The rows come from 4 hidden closed curves, with some noise, and rows from the same curve form a group. Each curve winds through 8 dimensions. The rows are also pushed far along 5 directions, which tell nothing about the answers.
Known rows, each followed by its group:
.06	-.09	.04	.26	-.02	.08	.28	-.02	.21	-.33	-.26	.22	-.07	-.14	-.28	.11	.09	-.43	-.37 -> z_363
-.34	.15	-.27	.26	.27	-.45	-.09	-.18	.06	.07	.07	.27	.49	.02	-.02	-.18	.06	-.27	.03 -> z_462
.28	.37	-.20	-.06	.04	-.05	-.12	-.01	-.12	.26	.40	-.04	.10	.11	-.12	-.10	-.25	.19	.32 -> z_374
-.06	-.15	-.28	-.34	.24	-.05	-.16	.14	-.05	-.18	-.42	-.35	-.17	-.31	.39	.12	.24	-.23	.06 -> z_179
-.13	-.34	-.29	.00	-.49	-.07	.06	.00	.25	.19	-.46	.06	.05	.05	-.08	-.06	-.52	-.39	.25 -> z_462
.11	-.15	.04	-.17	.14	.03	-.05	.20	-.03	-.11	-.05	-.14	-.30	-.19	.17	.04	.02	.20	.03 -> z_374
.06	-.50	-.07	-.13	-.09	.23	.43	-.22	.41	-.13	-.22	.23	-.54	-.07	-.15	.13	-.35	.29	-.23 -> z_462
.02	-.21	.10	.16	-.07	-.24	.04	.25	.06	-.29	-.34	-.02	-.21	-.17	-.09	.18	.13	-.26	-.04 -> z_462
.05	.15	-.05	-.07	-.30	-.15	-.23	.01	.10	.16	-.05	.14	.06	.05	-.11	.02	-.01	.09	.23 -> z_374
.10	-.15	-.03	-.14	-.29	.04	-.18	.18	-.27	.10	-.43	-.14	-.22	-.12	.01	.24	.09	-.07	.16 -> z_179
-.13	.24	-.27	.37	.10	-.27	.08	-.11	.36	-.39	-.12	-.11	.23	.11	.04	.14	.07	-.45	-.12 -> z_462
-.21	.04	-.19	-.26	-.05	-.18	-.04	-.17	.01	.40	.05	.48	.32	-.08	.10	-.31	-.11	.08	.27 -> z_374
.32	-.19	.29	.23	-.34	.11	-.09	.44	-.09	-.12	-.10	-.25	-.33	-.08	-.37	.06	-.15	-.18	.16 -> z_374
.06	.18	-.05	.20	-.09	-.15	.27	-.17	.19	-.06	.36	.32	.08	.16	-.10	-.08	-.24	.32	.11 -> z_363
.22	.24	.04	.34	-.13	.05	.18	.00	.13	-.05	.29	.34	.17	.07	-.49	-.10	-.28	-.09	-.06 -> z_363
-.16	.21	-.09	.15	-.08	-.13	-.17	.02	-.03	.36	.25	.21	.51	.18	-.06	-.30	-.36	-.07	.23 -> z_179
-.12	.18	-.34	.11	-.07	-.23	.04	.07	.19	-.40	-.27	.07	.39	-.16	.21	-.01	.18	-.49	-.03 -> z_179
.27	.51	.23	.52	.11	-.06	-.16	.24	-.10	-.22	.60	-.20	.30	.14	-.46	-.16	.14	-.29	-.01 -> z_363
.31	.28	.14	.28	-.12	.07	.20	-.06	.25	-.04	.66	.00	-.06	.34	-.35	-.12	-.42	.36	.08 -> z_374
.15	.16	-.07	.22	-.13	-.09	.09	-.04	.03	.34	.28	-.07	.15	.37	-.25	-.09	-.60	-.09	.21 -> z_179
.01	-.08	.24	-.13	-.07	.25	-.05	-.04	-.15	.34	.05	.03	-.17	.11	-.06	.03	-.14	.21	.09 -> z_462
-.02	-.19	.24	.27	.00	.05	-.22	.10	-.06	-.05	.10	-.33	-.21	.03	-.41	-.03	.13	-.15	.04 -> z_363
-.11	.01	-.23	-.07	.03	-.16	-.06	.04	.06	-.21	-.54	.15	.06	-.27	.22	.17	.31	-.38	-.13 -> z_179
-.11	-.26	.01	.02	-.07	.02	-.04	-.07	.03	-.20	-.27	-.10	-.18	-.12	-.24	.15	.30	-.18	-.08 -> z_363
.21	.00	.16	.35	-.50	.06	-.11	.20	-.09	-.10	-.12	-.26	-.21	.14	-.33	.17	-.09	-.20	.28 -> z_179
-.10	.10	.14	.13	.50	.10	-.01	-.10	-.13	-.36	.28	-.02	-.11	-.14	.15	.05	.46	.36	-.28 -> z_179
-.09	.03	-.04	-.11	.10	.00	-.31	.11	-.06	-.01	-.02	-.18	.09	-.10	.13	-.02	.14	.02	.01 -> z_462
.16	-.09	.25	.03	-.46	.10	-.18	.20	.06	.02	.03	-.25	-.09	.13	-.35	.01	-.07	-.04	.12 -> z_374
.07	-.37	.11	-.06	.00	.13	.33	.01	.04	-.30	-.09	.01	-.23	-.25	-.15	-.10	.24	-.20	-.27 -> z_363
-.03	.01	.06	-.10	.07	-.14	-.09	.12	-.22	.26	-.27	-.13	-.11	.01	.18	.17	-.01	-.23	.25 -> z_363
-.10	-.10	-.13	-.11	-.09	-.07	.37	-.32	.35	.08	-.02	.42	-.06	.09	.11	-.02	-.27	.24	.01 -> z_374
-.09	-.31	-.01	-.32	-.01	.00	.30	-.20	.14	.13	-.20	.17	-.30	-.02	.17	.11	-.10	.25	-.04 -> z_374
-.14	-.09	-.15	-.20	-.21	-.18	-.21	.13	-.22	.10	-.45	-.04	.11	-.06	.22	.24	.07	-.03	.11 -> z_363
-.04	.14	-.47	-.20	.05	-.18	-.01	-.23	.00	.20	-.01	.32	.29	-.10	-.03	-.10	-.06	.03	.05 -> z_462
-.18	-.20	-.03	-.17	-.09	.02	.18	-.14	.31	-.08	-.18	.42	.02	-.22	-.01	-.17	.09	-.13	-.03 -> z_374
-.08	.18	-.22	-.14	.21	-.06	-.22	-.14	-.09	.10	.18	.11	.26	-.03	-.01	-.05	.15	.25	-.09 -> z_462
-.04	.14	-.04	.21	.30	-.12	-.13	.09	.11	-.19	.09	-.42	-.03	.08	.13	.04	.03	-.16	.06 -> z_179
-.26	-.05	-.11	-.01	.50	-.11	-.19	-.03	-.17	.07	.09	-.36	.13	.09	.28	.00	.06	.02	-.10 -> z_462
.08	-.26	.18	.17	.02	.22	.28	-.05	.12	-.24	.04	-.17	-.42	.03	-.18	.10	-.11	.05	-.10 -> z_179
-.08	-.11	-.25	.01	-.29	-.08	-.12	.06	.15	.23	-.16	-.02	.13	.09	-.02	-.15	-.45	-.19	.31 -> z_462
-.04	.28	.16	.42	.08	.06	.06	-.14	.26	-.34	.24	.32	.08	.03	-.25	.06	.14	.11	-.24 -> z_374
.07	.05	-.16	.02	-.21	-.14	-.17	.23	-.12	.05	-.06	-.16	.25	.04	.05	-.04	-.18	-.13	.16 -> z_179
.06	-.05	-.35	-.18	-.34	-.01	.08	-.15	.33	-.09	-.37	.29	-.07	-.18	-.15	.05	-.01	-.21	.13 -> z_363
.00	.30	.08	.30	-.03	-.20	-.02	.05	.05	.06	.02	-.02	.11	.17	-.06	.04	-.11	-.39	.25 -> z_363
.05	.30	-.17	-.25	.10	-.03	-.17	.00	-.45	.59	.26	-.12	.32	.17	.23	-.16	-.24	.08	.41 -> z_462
.03	.09	-.02	.21	-.61	-.20	-.01	.16	.27	.03	-.28	.03	.08	.19	-.17	.07	-.41	-.41	.45 -> z_462
-.27	-.01	-.38	-.07	-.18	-.17	.11	-.07	.31	-.27	-.52	.21	.34	-.18	.29	-.01	.12	-.53	-.04 -> z_374
-.08	-.01	-.08	-.15	.42	.04	.03	-.10	.00	-.03	.31	.04	-.02	-.01	.31	-.02	-.15	.66	-.18 -> z_179
.04	.19	.00	.07	.04	-.19	-.09	-.06	-.21	.09	.30	-.15	.07	.18	-.07	.06	.07	.22	.16 -> z_363
.07	.00	-.05	.05	.23	-.09	-.04	.01	-.31	.05	.19	-.08	.08	-.06	-.07	-.08	.18	.04	-.15 -> z_363
-.05	-.19	.12	-.27	.07	-.14	-.33	.27	-.36	.23	-.24	-.24	-.10	-.24	.09	-.05	.31	-.26	.21 -> z_374
-.23	-.11	-.17	-.03	-.48	-.05	-.07	-.01	.26	.20	-.56	.26	.16	-.02	.02	-.03	-.25	-.51	.28 -> z_179
-.15	.37	-.02	.25	-.15	-.08	-.05	-.09	.41	-.08	-.03	.21	.30	.14	-.07	-.04	-.07	-.41	.13 -> z_179
.22	-.33	.16	-.12	.00	.44	-.07	.01	-.17	.22	-.02	-.14	-.50	-.04	-.36	.10	-.20	.28	-.06 -> z_374
.08	-.12	.05	.11	-.31	.02	-.02	.15	.04	-.19	-.21	-.04	-.07	-.01	-.15	.20	-.04	.02	-.12 -> z_363
-.14	.30	.27	.23	.19	.01	-.32	.00	-.01	-.08	.22	-.23	.13	.19	-.05	.11	.24	.00	-.06 -> z_462
.15	-.15	.14	.14	-.56	.15	.41	-.15	.48	-.04	.10	.40	-.09	.10	-.54	-.19	-.33	-.11	.04 -> z_374
.19	-.31	-.02	-.43	-.17	.09	.02	.20	-.37	.23	-.28	-.09	-.19	-.22	-.02	.03	.01	-.09	.10 -> z_363
.11	-.11	-.08	-.17	.22	.10	.07	-.02	-.21	.02	.09	-.34	-.13	.07	.05	.15	-.02	.23	-.20 -> z_462
-.04	.10	.15	.32	.09	-.12	-.02	.18	.22	-.40	-.05	-.14	-.04	.04	.10	.14	.05	-.10	-.11 -> z_179

New rows. What belongs after each?
.09	.19	-.13	-.15	.21	-.17	-.13	.09	-.06	.06	.14	-.09	.00	-.05	.25	-.02	-.02	.21	.21 -> z_374
.08	-.12	.22	.18	.16	.07	.14	.16	-.11	-.25	.06	-.30	-.06	-.02	-.17	.01	.17	-.32	-.27 -> z_179
-.22	.35	-.22	.13	.33	-.35	-.15	.08	-.14	-.14	.07	-.02	.61	-.06	.32	-.14	.28	-.35	-.06 -> z_179
.11	-.14	.13	.07	.04	.23	.01	.02	.03	-.33	-.09	-.08	-.26	-.15	-.18	.17	.28	.05	-.35 -> z_179
-.04	-.11	.19	-.29	.12	.02	-.15	.17	-.19	.39	-.01	.06	-.05	.00	.18	.02	-.21	.31	.02 -> z_179
.02	.08	-.20	.05	-.21	.03	-.20	-.09	-.12	.55	.10	.08	.14	.25	-.19	-.10	-.55	.11	.33 -> z_374
-.16	-.41	.08	-.38	.00	.31	.00	-.09	.00	.22	-.27	.11	-.23	-.14	.05	.01	-.07	.17	-.10 -> z_179
-.11	.29	.03	.09	-.16	-.14	-.38	.23	-.06	.17	-.04	-.19	.37	.14	.14	-.09	-.05	-.35	.29 -> z_363
.23	.26	-.17	.08	-.35	-.19	-.06	.14	.11	.20	.15	.01	.06	.20	-.07	-.05	-.50	.07	.47 -> z_374
-.05	.10	-.09	-.24	.10	.13	.11	-.15	-.22	.38	.21	.28	.21	.05	.21	-.19	-.21	.30	.10 -> z_462
.14	.21	.10	.39	-.02	-.15	.06	.15	.11	-.13	.08	-.27	.17	.25	-.28	.08	-.10	-.52	-.14 -> z_179
.03	.12	-.35	.05	-.27	-.20	-.05	.00	.11	.36	-.06	-.02	.16	.25	.04	-.04	-.64	-.11	.48 -> z_179
.00	.03	.04	.00	.38	.04	.09	.07	-.08	-.48	.05	-.23	.06	-.18	.12	.10	.49	-.11	-.46 -> z_179
.00	.37	-.36	.20	.09	-.19	.13	-.28	.24	-.15	.25	.19	.34	.17	-.08	.00	-.08	.06	-.14 -> z_462
-.11	.36	-.23	.09	.14	-.19	-.21	.05	.26	-.30	-.17	.28	.27	-.27	.05	.00	.20	-.34	.07 -> z_363
-.04	.08	.04	-.27	.21	.08	-.26	.11	-.13	.15	-.09	-.24	-.01	-.06	.28	.01	.17	-.07	.03 -> z_363
.26	.10	.15	.02	.05	.21	-.20	.11	-.04	.14	.39	.09	-.18	.00	-.43	-.03	-.31	.48	.08 -> z_363
-.05	-.12	.28	.06	.28	.26	-.22	.07	-.20	.02	-.01	-.21	-.32	-.06	-.07	.18	.10	.21	-.12 -> z_374
.04	-.05	.04	-.15	.12	-.07	-.21	.12	-.39	.06	.09	-.23	-.08	.00	.11	.18	.16	.42	-.04 -> z_363
.10	.06	.05	-.27	.07	-.03	-.22	.21	-.18	.17	-.22	-.17	-.15	-.15	.08	.10	.13	-.24	.24 -> z_179
-.18	.20	-.07	-.21	.13	.04	-.05	-.17	-.20	.47	.16	.31	.28	.08	.28	-.16	-.17	.21	.22 -> z_462
.01	-.33	-.03	.18	-.10	.06	.25	-.14	.31	-.15	-.04	.22	-.13	-.09	-.50	-.11	-.11	-.15	-.22 -> z_462
.22	-.07	.09	.06	.18	.09	.13	.05	.14	-.13	.07	-.12	-.16	.01	-.25	.08	-.05	-.10	-.38 -> z_179
-.03	-.06	-.12	-.13	-.01	-.22	-.04	.06	-.08	.19	-.28	-.09	-.05	-.05	.02	.07	-.07	-.34	.31 -> z_462
.15	-.25	-.03	-.08	-.02	.01	.07	-.04	-.07	.21	.06	.01	-.19	-.04	-.41	-.05	-.16	.05	.01 -> z_462
-.09	.09	-.19	-.21	.42	-.02	.27	-.28	-.01	.06	.23	.32	.26	.04	.17	-.01	-.05	.35	-.45 -> z_179
.03	-.13	-.26	-.44	.03	.04	-.06	-.18	-.08	.17	-.16	.08	-.19	-.17	-.01	.08	.12	.20	.07 -> z_363
.00	.19	.17	.03	.31	-.05	-.17	.10	-.30	.30	.14	-.07	.02	.08	.03	.08	-.06	.02	.11 -> z_363
.05	-.07	.10	.14	-.02	.22	.22	-.17	.43	-.43	-.12	.36	-.30	-.20	-.29	.12	.19	.03	-.31 -> z_374
-.29	-.07	-.20	.36	.01	-.16	.10	-.05	.53	-.39	-.29	-.01	.16	-.03	.06	-.08	-.04	-.62	-.06 -> z_462
.12	.16	.21	.26	.04	-.18	-.09	.13	-.12	-.15	.14	-.41	-.12	.14	-.09	.15	.24	-.18	.13 -> z_363
.53	-.16	.19	.00	-.31	.22	.02	.23	-.07	.15	.13	-.14	-.37	.04	-.57	.03	-.32	.11	-.02 -> z_179
.19	-.16	-.05	-.34	-.17	-.10	-.07	.09	-.49	.41	-.02	-.11	-.04	.07	-.01	.14	-.09	.38	.04 -> z_374
.17	-.04	.29	.18	-.06	.28	.02	.09	.16	-.13	.06	-.18	-.20	.09	-.26	.05	-.06	-.12	-.21 -> z_363
-.06	-.10	-.14	-.16	-.50	-.09	.14	-.13	.35	-.09	-.42	.49	.00	-.08	-.04	.14	-.04	.01	.00 -> z_374
.13	.00	-.05	-.45	.18	.16	-.05	-.16	-.22	.44	.22	-.04	-.15	.04	.07	-.05	-.10	.47	.09 -> z_363
.35	-.13	.22	.29	-.49	-.01	.08	.25	.10	-.24	-.01	-.22	-.29	.11	-.40	.16	-.18	.01	.07 -> z_363
-.28	-.05	-.42	-.22	.39	-.26	.12	-.33	.06	.13	-.09	.46	.22	-.23	.16	-.14	.08	.00	-.06 -> z_462
.03	-.12	-.14	.06	-.30	-.19	-.03	.19	.22	.01	-.42	.03	-.16	-.07	.06	.06	-.29	-.32	.32 -> z_462
-.02	-.01	-.05	.23	-.09	-.12	.26	.08	.17	-.40	-.22	.02	.19	-.08	-.06	.02	.13	-.60	-.23 -> z_179
.03	-.01	-.09	-.14	.10	-.21	-.07	.09	-.13	.20	.09	.16	-.01	-.06	.16	-.02	-.22	.40	.18 -> z_462
-.19	.06	-.01	-.18	.05	-.08	-.22	-.02	.00	.15	.10	.11	.22	-.07	.08	-.20	.13	.04	.11 -> z_374
.01	-.06	.03	.16	-.37	-.26	.03	.13	.14	-.02	-.30	.10	.07	-.09	-.23	-.09	.08	-.65	.22 -> z_374
-.18	-.06	-.34	.02	-.04	-.17	.03	-.11	.24	.12	-.19	.05	.10	.09	.17	-.02	-.38	-.14	.20 -> z_462
-.22	.23	-.09	.34	-.14	-.34	.25	-.15	.59	-.39	-.26	.23	.22	.05	.07	.01	.14	-.69	.07 -> z_374
-.03	-.05	.08	-.21	.23	-.07	-.36	.33	-.43	.24	.03	-.35	.09	-.04	.23	.00	.01	.13	.02 -> z_179
-.09	.02	.02	-.06	.55	-.23	.07	-.08	-.21	-.10	.22	.10	.11	-.18	.14	-.09	.50	.10	-.31 -> z_374
-.21	.13	-.19	-.17	.54	-.32	-.21	.06	-.12	.03	.00	.09	.12	-.21	.53	-.03	.15	.21	.09 -> z_462
-.23	.36	.14	.46	.05	-.06	.05	-.16	.40	-.27	.06	.26	.27	.11	-.04	-.07	.15	-.40	-.04 -> z_462
.07	-.40	.13	-.44	-.27	.18	-.10	.13	-.17	.14	-.23	-.22	-.27	-.07	-.02	.14	.04	.23	-.04 -> z_374
.47	.01	.10	.04	-.37	.15	.11	.13	.13	.15	.16	.11	-.24	.04	-.54	-.09	-.42	-.02	.20 -> z_179
-.12	.00	-.16	.30	-.19	-.36	.03	-.07	.06	.20	.04	.27	.32	.16	-.31	-.10	-.32	-.14	.14 -> z_462
-.18	-.33	-.08	-.21	.52	.22	.07	-.15	.02	-.19	-.24	-.01	-.28	-.33	.18	.05	.30	.03	-.40 -> z_374
-.05	.14	-.10	-.08	.41	.01	-.29	.12	-.30	-.03	.07	-.47	.15	-.08	.19	.00	.30	-.20	-.03 -> z_374
.16	-.23	.48	.11	-.01	.05	-.23	.54	-.13	-.26	-.31	-.64	-.46	-.04	-.01	.36	.16	-.19	-.10 -> z_179
.25	-.29	.18	.01	-.27	-.11	.08	.21	-.20	.05	-.18	-.17	-.25	-.04	-.33	.06	.11	-.28	.01 -> z_374
